The groups are shells around one centre, one inside the other: the same stretched ball of 5 dimensions in 10 sizes.
Some rows, each with its group after it:
-0.42; -2.95; -1.28; -4.23; 0.53; 0.27; -0.90; 1.26; -1.09; -1.27; 0.88; -0.54; 0.16
z_475
-0.68; -2.80; -0.92; -2.59; 0.55; 0.74; -0.73; 1.83; -1.82; -2.11; 1.43; 0.92; -1.52
z_884
-0.94; -3.72; -1.59; -3.25; 0.98; 0.53; -0.40; 1.04; -1.70; -1.27; 1.95; -1.43; 0.14
z_523
-0.91; -2.69; -1.35; -3.19; 0.85; 0.31; 0.35; 1.46; -0.88; -1.04; 0.90; -0.51; -0.50
z_591
0.18; -2.29; -0.93; -3.11; 0.43; 0.56; -0.57; 1.89; -1.30; -1.83; 1.86; 1.13; -1.27
z_444
0.55; -0.47; -0.93; -2.86; 0.42; -0.55; 2.71; 2.46; 0.61; -0.76; 1.86; 1.18; -1.38
z_884
-0.91; -3.67; -1.80; -3.04; 1.28; 0.72; -0.06; 0.95; -1.45; -0.87; 2.01; -1.64; 0.08
z_340
-0.10; -1.90; -1.45; -3.57; 0.76; -0.38; 1.79; 1.59; 0.08; -0.44; 1.75; -0.84; 0.05
z_591
0.66; -2.49; -1.13; -4.34; 0.36; 0.47; -1.33; 1.49; -1.04; -1.46; 1.70; 0.46; -0.22
z_591
0.46; -2.07; -1.18; -4.30; 0.53; 0.56; -0.95; 1.55; -0.48; -1.02; 0.69; 0.64; -0.51
z_475
0.88; -0.82; -0.78; -3.49; 0.18; -0.20; 1.06; 2.33; 0.11; -1.22; 1.62; 1.66; -1.30
z_207
0.00; -2.64; -1.28; -3.11; 0.86; 0.96; -0.72; 1.54; -1.21; -1.32; 1.60; 0.49; -1.06
z_523
-0.15; -0.97; -0.95; -2.47; 0.56; -0.26; 2.34; 2.35; 0.14; -0.97; 1.39; 1.04; -1.62
z_547
0.66; -1.09; -0.81; -3.30; 0.45; 0.67; -0.17; 2.21; -0.21; -1.27; 0.65; 2.25; -1.96
z_444
-0.69; -3.92; -1.56; -3.95; 0.81; 0.56; -1.30; 0.88; -1.82; -1.38; 1.76; -1.46; 0.55
z_475
-0.68; -3.18; -1.66; -3.66; 0.93; 0.06; 0.48; 1.08; -0.92; -0.76; 1.85; -1.73; 0.55
z_475
-0.44; -2.58; -1.13; -2.45; 0.83; 0.90; -0.28; 1.77; -1.42; -1.61; 1.56; 0.80; -1.59
z_444
-0.30; -1.62; -1.09; -1.98; 0.76; 0.01; 2.12; 2.19; -0.51; -1.20; 2.27; 0.64; -1.61
z_994
-0.62; -2.33; -1.27; -3.45; 0.67; -0.03; 0.72; 1.58; -0.56; -0.98; 1.03; -0.42; -0.33
z_181
0.38; -2.05; -1.09; -4.48; 0.23; -0.21; -0.14; 1.62; -0.43; -1.17; 1.31; 0.07; 0.10
z_181
0.45; -1.26; -0.63; -3.30; 0.04; -0.18; 0.56; 2.35; -0.52; -1.76; 1.59; 1.71; -1.39
z_207
-1.04; -4.04; -1.34; -3.94; 0.59; 0.50; -1.70; 0.98; -2.15; -1.82; 1.32; -1.16; 0.37
z_207
0.71; -1.72; -1.04; -4.61; 0.35; 0.43; -1.02; 1.66; -0.23; -1.02; 0.43; 1.01; -0.53
z_994
0.19; -0.87; -1.00; -2.78; 0.66; 0.13; 1.65; 2.27; 0.29; -0.78; 0.96; 1.39; -1.75
z_547
-0.50; -2.89; -1.71; -4.05; 1.07; 0.47; -0.11; 1.01; -0.50; -0.39; 0.76; -1.28; 0.32
z_884
-1.18; -4.58; -1.84; -4.11; 1.02; 0.56; -1.39; 0.49; -2.01; -1.17; 1.69; -2.56; 1.21
z_340
-0.32; -1.21; -0.83; -2.12; 0.42; -0.42; 2.45; 2.45; -0.32; -1.41; 1.99; 1.01; -1.68
z_994
0.12; -2.31; -0.97; -4.27; 0.17; -0.04; -0.62; 1.66; -0.88; -1.55; 1.20; 0.32; -0.17
z_475
-0.10; -3.60; -1.55; -4.73; 0.72; 0.75; -2.07; 0.82; -1.43; -1.15; 1.14; -1.02; 0.66
z_181
0.65; -2.30; -1.44; -4.17; 0.74; 0.49; -0.44; 1.37; -0.47; -0.75; 1.69; -0.09; -0.09
z_444
-0.63; -3.21; -1.17; -3.88; 0.50; 0.49; -1.33; 1.33; -1.59; -1.69; 0.94; -0.21; -0.22
z_523
0.36; -1.71; -0.83; -3.10; 0.33; 0.32; 0.05; 2.11; -0.83; -1.68; 1.70; 1.49; -1.46
z_523
0.04; -2.94; -1.19; -4.69; 0.25; -0.05; -1.05; 1.27; -1.16; -1.47; 1.52; -0.59; 0.60
z_181
0.97; -1.67; -1.12; -4.91; 0.29; 0.16; -0.72; 1.60; -0.03; -0.86; 0.84; 0.63; -0.08
z_340
0.26; -2.33; -0.86; -4.23; 0.10; 0.21; -1.20; 1.72; -1.12; -1.80; 1.15; 0.82; -0.48
z_523
0.79; -1.35; -0.97; -3.42; 0.58; 0.82; -0.40; 2.03; -0.30; -1.14; 0.95; 1.90; -1.70
z_591
-0.36; -3.69; -1.35; -3.91; 0.61; 0.61; -1.62; 1.10; -1.95; -1.72; 1.92; -0.72; 0.17
z_547
-0.04; -2.35; -0.99; -2.89; 0.71; 1.22; -1.24; 1.82; -1.35; -1.71; 0.94; 1.58; -1.86
z_340
-0.28; -1.56; -1.52; -2.91; 1.02; -0.25; 2.60; 1.74; 0.39; -0.15; 1.64; -0.66; -0.49
z_884
1.00; -0.69; -0.65; -3.55; 0.11; 0.05; 0.49; 2.43; 0.04; -1.38; 1.19; 2.29; -1.67
z_994
-0.76; -3.01; -1.23; -3.71; 0.60; 0.36; -0.69; 1.36; -1.29; -1.44; 0.84; -0.38; -0.24
z_547
-0.61; -1.45; -0.89; -2.02; 0.54; -0.25; 2.24; 2.35; -0.48; -1.41; 1.74; 0.85; -1.71
z_207
-0.51; -3.48; -1.53; -3.46; 0.85; 0.43; -0.41; 1.12; -1.55; -1.28; 2.23; -1.19; 0.19
z_547
-0.05; -2.05; -1.28; -2.64; 1.02; 0.99; 0.11; 1.77; -0.70; -1.01; 1.25; 0.91; -1.64
z_591
-1.00; -2.88; -1.72; -3.17; 1.07; -0.23; 1.74; 1.21; -0.54; -0.46; 1.90; -2.00; 0.42
z_340
1.10; -1.81; -1.27; -4.36; 0.65; 0.78; -0.98; 1.55; -0.23; -0.77; 1.15; 0.89; -0.61
z_884
0.26; -0.88; -0.80; -2.17; 0.64; 0.59; 1.09; 2.49; -0.22; -1.30; 1.13; 2.36; -2.62
z_994
-0.82; -3.44; -1.22; -3.77; 0.49; 0.26; -0.98; 1.27; -1.74; -1.75; 1.40; -0.72; 0.08
z_181
0.55; -1.43; -0.69; -3.13; 0.18; 0.23; 0.09; 2.28; -0.74; -1.80; 1.66; 1.91; -1.65
z_207
-0.98; -2.65; -1.58; -3.04; 1.04; -0.02; 1.46; 1.37; -0.53; -0.60; 1.43; -1.32; -0.09
z_444

New rows. What belongs after each?
0.45; -1.41; -0.67; -3.58; 0.18; 0.43; -0.59; 2.18; -0.59; -1.68; 0.65; 2.07; -1.63
z_207
0.20; -2.35; -1.55; -3.82; 0.92; 0.40; 0.23; 1.33; -0.35; -0.53; 1.57; -0.52; -0.09
z_181
0.16; -2.38; -1.58; -4.47; 0.79; 0.11; 0.14; 1.19; -0.14; -0.38; 1.19; -0.95; 0.51
z_444
0.30; -2.03; -1.13; -4.36; 0.29; -0.24; 0.11; 1.62; -0.38; -1.09; 1.37; -0.04; 0.09
z_475
-0.17; -3.52; -1.22; -3.96; 0.48; 0.63; -1.80; 1.21; -1.96; -1.87; 1.91; -0.31; 0.00
z_444
0.08; -1.01; -0.76; -2.52; 0.26; -0.53; 2.25; 2.49; -0.18; -1.43; 2.08; 1.21; -1.52
z_340
-0.96; -3.31; -1.28; -3.38; 0.66; 0.36; -0.54; 1.32; -1.60; -1.58; 1.34; -0.67; -0.21
z_475
-0.58; -1.78; -1.20; -2.06; 1.08; 0.77; 1.07; 1.99; -0.52; -0.97; 0.92; 0.96; -2.03
z_884
-0.64; -3.17; -1.58; -3.03; 0.94; 0.09; 0.83; 1.27; -1.20; -1.04; 2.59; -1.45; 0.14
z_340
0.35; -1.38; -1.06; -4.02; 0.46; 0.12; 0.28; 1.86; 0.11; -0.82; 0.47; 0.87; -0.78
z_994
-0.40; -2.90; -1.68; -3.68; 0.94; -0.03; 0.82; 1.16; -0.65; -0.60; 2.05; -1.62; 0.54
z_547
-0.75; -3.02; -1.75; -3.06; 1.19; 0.27; 1.02; 1.17; -0.79; -0.56; 1.98; -1.58; 0.08
z_444
-0.60; -1.47; -1.35; -2.40; 0.94; -0.35; 2.97; 1.97; 0.21; -0.45; 1.64; -0.32; -0.94
z_340
0.95; -1.52; -0.90; -3.82; 0.30; 0.39; -0.44; 1.99; -0.48; -1.39; 1.53; 1.54; -1.12
z_444
0.50; -1.14; -0.82; -2.92; 0.35; 0.01; 1.11; 2.31; -0.27; -1.37; 1.82; 1.54; -1.56
z_547
-0.71; -2.58; -1.47; -2.63; 1.14; 0.68; 0.60; 1.51; -0.85; -0.87; 1.33; -0.26; -0.98
z_523
0.69; -2.90; -1.31; -5.12; 0.33; 0.30; -1.72; 1.13; -1.02; -1.25; 1.66; -0.42; 0.72
z_340
-0.02; -0.92; -0.60; -2.55; 0.27; 0.06; 1.13; 2.56; -0.31; -1.61; 0.89; 2.18; -2.24
z_884
-1.25; -4.36; -1.60; -3.39; 0.98; 0.78; -1.36; 0.83; -2.28; -1.59; 1.76; -1.63; 0.29
z_340
-0.72; -2.63; -1.69; -3.13; 1.12; 0.00; 1.56; 1.29; -0.41; -0.41; 1.77; -1.51; 0.09
z_444
0.31; -2.23; -1.45; -4.44; 0.79; 0.55; -0.62; 1.28; -0.22; -0.53; 0.62; -0.13; -0.07
z_207
0.70; -0.71; -0.85; -3.60; 0.26; -0.27; 1.32; 2.28; 0.40; -0.94; 1.15; 1.45; -1.19
z_444
-0.76; -1.79; -1.20; -2.59; 0.82; 0.02; 1.71; 1.92; -0.27; -0.88; 1.01; 0.15; -1.17
z_207
0.77; -2.00; -0.97; -4.26; 0.32; 0.64; -1.42; 1.72; -0.77; -1.45; 1.01; 1.29; -0.81
z_523
-0.02; -2.84; -1.36; -3.70; 0.65; 0.24; -0.20; 1.37; -1.10; -1.23; 2.13; -0.57; 0.02
z_475
-0.93; -3.20; -1.65; -3.52; 0.89; -0.29; 1.09; 1.12; -0.90; -0.78; 2.06; -2.09; 0.74
z_444
0.21; -2.62; -1.04; -4.91; 0.19; 0.33; -1.85; 1.38; -1.02; -1.53; 0.54; 0.32; 0.08
z_340
0.32; -2.39; -1.46; -4.13; 0.72; 0.20; 0.03; 1.34; -0.45; -0.72; 1.71; -0.54; 0.16
z_475
-0.14; -2.11; -1.60; -3.67; 0.99; 0.06; 1.20; 1.39; 0.05; -0.24; 1.31; -0.88; 0.00
z_444
0.10; -1.11; -0.79; -3.33; 0.11; -0.76; 1.87; 2.30; -0.01; -1.30; 1.60; 0.80; -0.85
z_340
-0.34; -1.41; -1.28; -2.18; 1.05; 0.29; 2.10; 2.04; 0.02; -0.61; 1.37; 0.56; -1.65
z_444
-0.32; -4.13; -1.61; -4.57; 0.75; 0.72; -2.18; 0.67; -1.91; -1.38; 1.76; -1.53; 0.94
z_444
0.01; -2.75; -1.10; -3.27; 0.56; 0.70; -0.96; 1.62; -1.53; -1.76; 1.87; 0.59; -0.91
z_591
-0.56; -2.60; -1.04; -3.93; 0.37; 0.17; -0.65; 1.56; -1.05; -1.52; 0.56; 0.10; -0.37
z_884
0.08; -3.82; -1.48; -4.90; 0.61; 0.88; -2.73; 0.78; -1.76; -1.43; 1.36; -0.86; 0.71
z_444
0.03; -2.91; -1.37; -3.76; 0.94; 1.42; -2.01; 1.26; -1.27; -1.19; 0.65; 0.54; -0.90
z_340
-0.66; -3.60; -1.26; -3.27; 0.70; 0.86; -1.50; 1.28; -2.09; -1.88; 1.68; -0.23; -0.51
z_444
0.51; -1.21; -0.75; -3.19; 0.25; 0.07; 0.59; 2.29; -0.37; -1.50; 1.48; 1.71; -1.54
z_181
0.15; -1.24; -0.73; -3.18; 0.04; -0.71; 1.67; 2.33; -0.30; -1.55; 1.94; 0.93; -0.95
z_884
-0.67; -3.74; -1.67; -4.03; 1.10; 1.17; -1.87; 0.79; -1.50; -0.99; 0.69; -1.02; 0.12
z_884
1.05; -1.90; -1.05; -4.31; 0.35; 0.52; -1.08; 1.70; -0.60; -1.28; 1.50; 1.10; -0.62
z_994
0.79; -1.88; -1.09; -4.00; 0.51; 0.67; -0.87; 1.71; -0.55; -1.17; 1.21; 1.12; -0.89
z_181
-1.01; -3.60; -1.37; -3.16; 0.82; 0.65; -0.84; 1.22; -1.87; -1.62; 1.53; -0.74; -0.33
z_523
-0.42; -3.01; -1.67; -4.20; 0.94; 0.30; -0.20; 1.00; -0.66; -0.56; 1.10; -1.42; 0.57
z_547
0.54; -2.02; -1.40; -3.63; 0.76; 0.21; 0.62; 1.58; -0.30; -0.71; 2.15; -0.12; -0.31
z_340
0.33; -3.10; -1.48; -4.51; 0.71; 0.74; -1.63; 1.05; -1.14; -1.08; 1.50; -0.50; 0.29
z_523
0.10; -1.86; -1.07; -3.12; 0.79; 1.10; -0.73; 1.85; -0.67; -1.20; 0.41; 1.58; -1.81
z_340
-0.94; -3.40; -1.35; -3.80; 0.59; 0.04; -0.36; 1.19; -1.45; -1.43; 1.44; -1.24; 0.39
z_181
-0.58; -2.54; -1.24; -3.29; 0.49; -0.51; 1.31; 1.62; -0.85; -1.26; 2.22; -0.90; 0.07
z_547
0.74; -0.90; -1.15; -2.96; 0.70; 0.06; 1.81; 2.16; 0.36; -0.61; 1.91; 1.05; -1.35
z_884
-0.58; -3.00; -0.96; -2.78; 0.51; 0.70; -0.95; 1.73; -1.97; -2.17; 1.70; 0.69; -1.24
z_884
-0.42; -3.45; -1.14; -4.52; 0.26; 0.29; -1.88; 1.18; -1.75; -1.85; 1.10; -0.50; 0.38
z_444
0.20; -0.70; -0.98; -2.81; 0.60; -0.10; 2.08; 2.33; 0.48; -0.71; 1.02; 1.30; -1.64
z_444
-0.59; -3.52; -1.64; -3.91; 0.84; 0.18; -0.25; 0.96; -1.29; -1.01; 1.99; -1.76; 0.74
z_475
-0.12; -2.14; -0.93; -2.65; 0.51; 0.45; 0.13; 2.02; -1.19; -1.77; 1.83; 1.10; -1.52
z_547
0.23; -1.21; -0.60; -2.89; 0.26; 0.45; 0.02; 2.41; -0.61; -1.78; 0.78; 2.41; -2.20
z_340
0.12; -1.18; -0.94; -3.25; 0.52; 0.27; 0.68; 2.12; -0.01; -1.02; 0.49; 1.42; -1.54
z_207
0.34; -2.20; -0.98; -4.45; 0.13; -0.10; -0.59; 1.65; -0.74; -1.47; 1.31; 0.32; -0.04
z_181
